There are 10 hidden switches. A switch that is on adds its own fixed numbers to the row, and there is some noise. The rows also spread widely along 13 directions, which tell nothing about the answers.
(in the rows, 128 means zero)
Known rows, each followed by its switches (1 for on, 0 for off):
[121 118 126  98 130 120 134 154 117 110  99 106 103 102 112 114 102 132
 142 161 106 124  90 149 124 125 141 104 107 172 108 121 147 119  93 115]  0 0 1 1 0 0 0 0 1 0
[127 118 120 167 155 110 104 139 123 121 125 127 145 115 103 116 159 135
 107 137 134 120 129 136 125 163 143 141 145 200 126 111 144 119 150  96]  0 0 1 0 1 1 0 1 1 0
[145  93 123 133 148  83 164 143 150 154 109  99 125  64 113  93  68 152
 104 164 121 119  80 153  55 123 136 121 150 107  64 103 111 124  57 173]  0 1 1 0 0 0 0 1 0 0
[136 121 151  77  98 134  78  97 129 142 124 121 129 128 134 147 132 108
 180 175 167 164 168 153 167 144 135  97 111 100 146 152 101  90 126 124]  0 0 0 0 0 0 0 0 1 0
[146 116  73 133 128 103 152 112  87 148 138 124 109 108  52 130 145 174
  79 132 108 128 145 136 198 178 150  86  80 143 127 135 144 180 153 163]  1 0 1 0 0 1 0 0 0 0
[132 125 113 137 133 107 169 166  79  67 110 126 118 165 121 142 134 118
  97  83  31 149  99 110 107 121  92  96  75 193 145 143  99 195 113 108]  0 0 1 0 0 0 0 0 0 1
[149  81 121 100 132 131 174  99 115 151 124 157 119 121 102 162 104 154
 127 118 104 140 108 124 147 130  88 139 121  72 129 127  84 126 134 172]  0 0 0 1 1 0 0 1 0 1
[161 162 150 121  82 146 101 131 128 152 192 176 144 150 172 137 107  75
 140 197  72 125 130 122 118  85 174 176 139 107 134 126 126 132  77 150]  1 0 1 1 0 1 0 0 1 0
[140 150 114 122 128 153 142 142 115 126 134 151 143 152 120 129 143 127
 127  95 101 115 179 133 131 123 149 158 118 118 168 126 152 148 162 148]  1 0 1 1 0 0 0 1 0 0
[148 105 119  47 110 198 134 138 137 147 171 124  83  99 107 122  87 136
 118 128 151 115 140 125 168 148 167 178 131  91 133 118 148 116 131 170]  1 0 0 0 0 1 0 1 0 0
[153 141 145 189 159  78 115  87 135 153 175 155 153 136 121 158 164 132
 125 157  99 147 110 118 118 121 150 148 170 140 159 115 123 126 136 115]  0 0 0 1 0 1 1 1 1 0
[149 135 152 127 115 154 161 112 102 149 139 179 155 180 128 174 137 127
 153 102  99 106 174 118 150 116 111 156 111 114 182 123 132 127 189 138]  0 1 1 0 0 0 0 0 0 0
[120  56 136 138 137 153  73 119 111 132 108 132  82 152 111 133 120  92
 175 106 124 117 125 102  73 129  61 149 120 140 110  95 132  46 154 110]  0 0 0 0 1 1 0 1 0 0
[133 107 136 122 113 157 104 136 130 130 131 136 112 115 130 113 100 107
 136 155 130 111 112 129 134 143 130 160 143 136 104 112 140  98 113 123]  0 0 0 1 0 0 0 0 1 0
[ 96 140 107 130 131 138  97 139 131  94  97 148 169 111 160  96 128  90
 137 122 108 152 148 160  73 121 130 137 139 106  75 138 112 133  97 121]  0 1 1 1 1 0 1 1 0 1
[125  69 155 122 151  91 109  83 135 136 118 128 165  83 128 121 118 129
 131 155 174 152 112 159 140 175 100 109 139  99  80 121  79  95 109 103]  0 0 1 0 0 1 0 0 0 0
[134 116 141  85 146 100 139 116 104 119 107 112 106 107  89 128 121 135
 138  85  78 115 129 144 168 130 127  96  90 108 151  95 135 131 132 143]  0 0 0 1 0 0 0 1 0 0
[120 124 112 149 139 130 107 118 129 129 145 151 124 118 121 123 137 117
 132 131 111 134 115 122 104 129 131 149 139 151 104 128 141 122 122 120]  0 0 1 0 0 1 0 1 0 1
[109 143  84  89 116 190 148 147 136 113 128 141 121 144 145 147 127 123
 144 124 130 203 135 126  92 111 139 156 128 111 128 185 119 143 137 121]  0 0 0 0 0 1 0 1 1 0
[157 114 136 160 122  96 127 138 101 150 117 133 128 139 108 130 113 130
 144 152  81  83 134 141  98 107 119 125 106 158 144  84 167  98 127 145]  1 0 0 1 0 1 0 1 0 0
[122  99 189 111  99 152  86 144 104  92 109 166 148 163 180 119  97  42
 169 100  70 113 137 126  94 106  62 154 102 115 105 103  96 100  83  95]  0 0 1 0 0 0 0 1 0 0
[148  90 156 141 157 105 115  97 132 146 158 137 108 105 102 140 122 129
 119 134 114 120  85 117 151 147 125 156 158 124 128  95 111 102 119 125]  0 0 0 1 0 0 0 1 1 0
[126 110 147  90 148 132 110  91 128 138 141 140 118 126 116 142 137 118
 177 108 105 137 128 134 132 116 134 120 120  99 148 105 119 103 140 125]  0 0 1 0 0 1 1 0 1 1
[107 142 101 110 138 123 100 105 112  98 120 148 120 148 132 149 157  94
 155 106  63 191 121 126 112  98 120 105 115  98 129 151  96 149 122 120]  0 0 0 1 1 0 1 0 1 1
[140 129 141  91 115 148 124  90 102 139 161 183 149 168 149 172 126  77
 145  99  67 165 151 118 130  87 113 150 110  25 149 133  78 140 135 156]  1 1 0 0 1 1 0 0 0 0
[120  87 126 102 167 115  76  94 153 122 129 100  83  95 100 130 149 128
 163 139 168 175 104 137 108 145 138 114 148 136 120 133 109  77 123 110]  0 0 1 1 0 0 0 1 1 1
[126 154 110 175 158 133 135 145 114 142 106 145 136 122  83 117 166 166
 140 109 120  48 148 143 148 144 159 141 129 220 163  84 229 111 199 116]  0 0 1 0 0 0 0 0 1 1
[154  99 117 157 151 112  85 132 139 153 118  99 111 137  97 119 149 136
 139 125 161 125 159 130  73 140 139 136 155 143 153 101 131  84 154 152]  1 0 0 0 1 0 0 1 1 0

New rows, each followed by its switches (1 for on, 0 for off):
[121 108  91 123 154 106 103 113 153 133 124 111 114  63 107  96 115 133
 105 156 145 151  85 146 118 149 156 129 167 101  64 120 117 118  92 142]  0 0 0 1 1 0 0 0 1 0
[126 115 126 104 157 152 129 100 112 150 122 155 120 140  87 143 145 131
 154  63  96 108 154 125 156 122 123 152 119  88 162  87 154 103 194 142]  0 0 0 0 1 1 0 1 1 0
[153 113 119 138 169  94 116 111 147 165 141 107 114 113  95 130 141 150
 139 123 125 137 123 138  74 110 162 126 150 113 155  99 132 105 130 162]  1 0 0 0 0 1 0 1 1 1
[130 106 126 139 192  89 106 114 134 123 129 104 116 118  82 129 177 146
 129  98 123 139 122 129 118 146 151 126 145 168 159  96 136 105 167 107]  0 0 1 1 1 1 0 1 1 0
[121 137  89 150 166 117 132 102 127 128 147 146 102 130  96 140 169 136
 120  82  93 146 108 103 116 121 136 138 139 139 136 132 141 151 159 136]  0 0 1 0 0 0 0 0 0 1
[141 142 115 110 113 172 107 117 126 152 182 164  99 133 110 132 128 105
 132 136  86 123 134 103 157 120 170 182 135 118 137 124 155 131 133 148]  0 0 1 1 0 1 0 1 1 0
[131 128 108 112 151 119 141 122 130 115 124 118 142 134 115 138 161 154
 132 114 140 163 151 140 125 146 151 114 120 138 162 149 117 144 160 120]  0 0 1 1 0 1 0 0 0 1
[140 121  85 177 126 105 126  74  91 174 151 165 128 134  75 148 158 145
 107 142 105 134 152 119 162 155 125 111 103 126 114 138 138 149 170 154]  0 1 1 0 0 1 0 0 0 0
[150 133 140 136  96 170  91 134 121 148 170 156  91 167 133 130 118  82
 157 144  85 101 132  92 109 108 140 170 135 142 139 114 147 109 121 145]  0 0 1 0 0 0 1 0 1 0
[124 117 119 119 132 181 126 168 129 100 120 119 119 142 127 114 129 118
 123 101 144 137 147 123  94 147 140 166 136 168 130 138 133 126 143 114]  0 1 1 0 0 0 0 1 1 0
[140 143 101 204 194  72 130 117 104 125 147 142 159 125  73 123 194 143
  60  59  64 115 132 124 142 145 155 138 145 154 157  80 146 178 171 126]  1 0 0 0 1 1 0 1 1 0
[111  92 121 144 140 138 118  98  93 150 113 162 125 125  96 144 123 128
 154 143 127 117 118 140 132 133  97 126 109 147 100 111 157  85 161 108]  1 1 1 0 0 1 0 0 1 0
[139  88 126 104 142 117  95 115 140 122 135  92 114 111 102 112 135 133
 139 132 145 161 144 146 121 163 150 107 129 125 133 124  94 118 114 133]  0 0 1 1 0 1 1 1 1 1
[160 107 104 137 135 119  94 112 120 149 168 126 110 125  81 121 157 134
  95 123 119 123 151 117 168 172 161 125 128 135 140 117 106 147 145 162]  0 0 1 0 1 1 0 0 1 1
[118 158 119 113 104 154 176 131 105 116 111 188 187 127 147 139 118 133
 134 119  84 128 155 160 158 123 117 135 103 106 118 145 129 168 130 132]  0 0 1 0 0 0 1 1 0 1
[117 110 110 116 126 148 138 166  93  71 146 127 101 102 114 125 104 114
  69 136  78 153  56 120 152 148 124 141 105 198  90 131 131 169  83  84]  1 0 0 0 0 1 0 1 1 0
[152 112 151  90  92 172 126 128 105 133 146 159 147 139 132 150 117 126
 130 160 135 113 156 137 210 163 134 156 116 130 151 129 119 112 153 120]  0 0 0 1 1 1 0 0 1 0
[137 126 161 174 130 129 130 124  94 125 106 158 180 183 126 161 161 135
 168 118 106 111 177 142 138 136  99 133 109 177 189 112 147  98 193  84]  0 0 0 1 0 1 1 1 1 0
[110 155  66 189 166 122 167 130 139 119 114 141 127 152 116 168 185 166
 125 111 139 195 122 109  52 115 121 146 155 176 151 183 144 144 185 110]  0 0 0 0 0 0 0 1 0 0
[125 117 149 129 140  97 131  97 112 124 106 149 152 129 132 160 131 126
 162 145 105 162 112 148 132 121  96 114 119 118 132 128 104 107 122 103]  0 0 0 1 0 0 0 1 1 0
[157 147 126 213 133 140 174 180 119 125 132 182 209 174 162 120 143 129
  79  77  69  75 156 118  74 122 121 209 162 163 154  97 136 166 157 136]  0 0 0 0 1 1 0 1 0 1
[136 131 104  85 122 124 191 118 101 119 140 156 171 102 112 137 118 154
  68 123  81 160 132 149 201 157 137 126 104  77 114 152  81 208 112 156]  0 0 1 1 1 1 0 1 0 0
[142 125 115 174 157 103 148 123 129 139 151 140 144 114 109 123 142 147
  84 118 114 111 106 118 131 153 143 154 154 152 126 108 145 146 143 128]  0 0 0 0 0 1 0 0 0 0
[115 116 108 118 136 124 137 150 129 119 109 137 135  58 119  81  81 126
  91 155  98 109  82 157 131 144 142 148 143 125  47 106 135 142  63 142]  0 0 1 1 1 0 0 1 1 0
[127  99 129 149 130 152 105 153 129 105 120 119 122 126 124 111 133 120
 114 114 156 118 136 121 114 169 114 158 144 179 120 122 138 107 141 101]  0 0 0 0 0 0 0 1 0 0
[156 123 139 136 116 127 139 141 129 154 116 125 135 158 135 162 125 146
 167 181 152 137 144 139  83 110 131 129 130 154 172 138 133  87 147 132]  1 0 0 0 0 0 0 0 1 0
[150 126 159  78 154 127 193 160 152 126 123 103 130 104 128 141 108 168
 135 113 137 119 109 143 110 118 152 152 148 137 172 111 136 120 132 137]  0 0 0 0 0 0 0 1 0 0
[115 106 128  78 162 148 110 143 134 107 117  98  91  96 102 113 121 122
 145  88 121 133 109 140 111 127 143 137 140 117 133  93 140 101 129 129]  1 0 0 0 1 0 1 1 1 0
[123  98 117 134 111 133  70  98 102 141 135 142  93 137 107 136 131  97
 159 153 108 129 128 113 135 138 101 117 108 133 107 120 134  88 140 123]  0 0 0 0 1 1 1 0 0 0
[159  99 140 172 140 109 149 114 117 144 144 151 170 168 128 152 144 137
 114 125 117 148 145 123  98 141 113 135 135 131 150 130  71 141 143 131]  0 1 1 0 0 1 0 0 1 1
[149 111 121 149 117 110 140 145 117 139 112 130 160  95 121 107 106 146
  91 158 134  95 133 159 135 162 134 124 133 141  96 110 119 139 111 153]  0 1 0 0 1 0 0 0 0 1
[127 122 107 135 123 146  92 144 129 119 148 121 100 121 116 103 129 105
 116 135 117 132 126 113 105 144 145 146 130 168 103 128 148 128 113 123]  0 0 1 0 0 1 0 1 0 0
[124 125 154 114  99 157  76 134 115 122 114 151 168 141 164 106 115  71
 157 131 136 111 190 158 112 131 122 139 114  97 112 115 126 102 121 125]  1 1 1 0 0 0 0 0 0 0
[184 104 114 183 162  81  99 124 142 151 195 104  95 128  91 123 160 129
  56 128 118 145 106  87  95 155 167 162 188 143 149 108  88 149 110 168]  1 0 0 0 1 0 0 1 1 0
[139 125 152 101 132 147 153 116 133 139 146 149 148 160 144 165 141 130
 159 120 138 150 153 123 126 120 129 153 132 114 174 143 111 113 165 119]  0 0 1 0 0 1 0 0 0 0
[140 113  79 151 123 138 135 118  99 140 129 145 120 141  99 142 130 140
 115 128 105 147 152 129 107 130 122 127 105 121 126 143 131 139 147 160]  1 1 0 1 0 1 0 1 0 1
[128 187  94  80 108 120 117 130 118 125 130 127 150 135 127 135 155 113
 147 148  88 181 178 155 143 106 186  91  96 103 153 167 119 173 121 145]  0 0 1 0 1 1 0 0 1 0
[151 116 129 175 123 128  64 117 124 138 173 136 122 144 121 138 161 106
 117 163 149 146 138 112 123 155 142 157 150 177 143 130 127 106 137 104]  1 0 0 0 0 1 0 1 1 0
[145 126 125 111 112 107 127 136 126 127 117 112 128  99 124 119 107 140
 123 169 118 131 122 158 134 139 143 105 116 136 120 133 120 132  89 146]  0 0 0 1 0 0 0 1 0 1
[155 104 147  66 107 130  48  84 135 158 178 103  64 105 106 134 123  95
 165 161 146 148 148 125 158 140 155 113 124  71 143 119 113  86 103 165]  1 0 0 0 0 0 1 1 0 0
[120 144 101 125 123 149 103 114 118 124 134 148 131 122 116 136 151 121
 129 132 134 163 150 141 149 137 142 138 128 119 126 148 138 135 142 123]  1 0 0 0 0 0 0 1 1 0
[126 103  99 136 164 119 138  66 145 165 145 154 121 108 101 163 145 156
 143 144 160 179 103 130 114 134 128 131 159  90 110 154 101 112 150 145]  0 1 1 0 0 0 0 0 1 1
[151 177 101 237 120 147 120 109 106 158 181 223 161 178 122 155 180 119
  97 116  65  92 152  91 153 124 140 205 164 162 161 122 170 161 181 140]  0 0 0 1 0 0 0 1 1 1
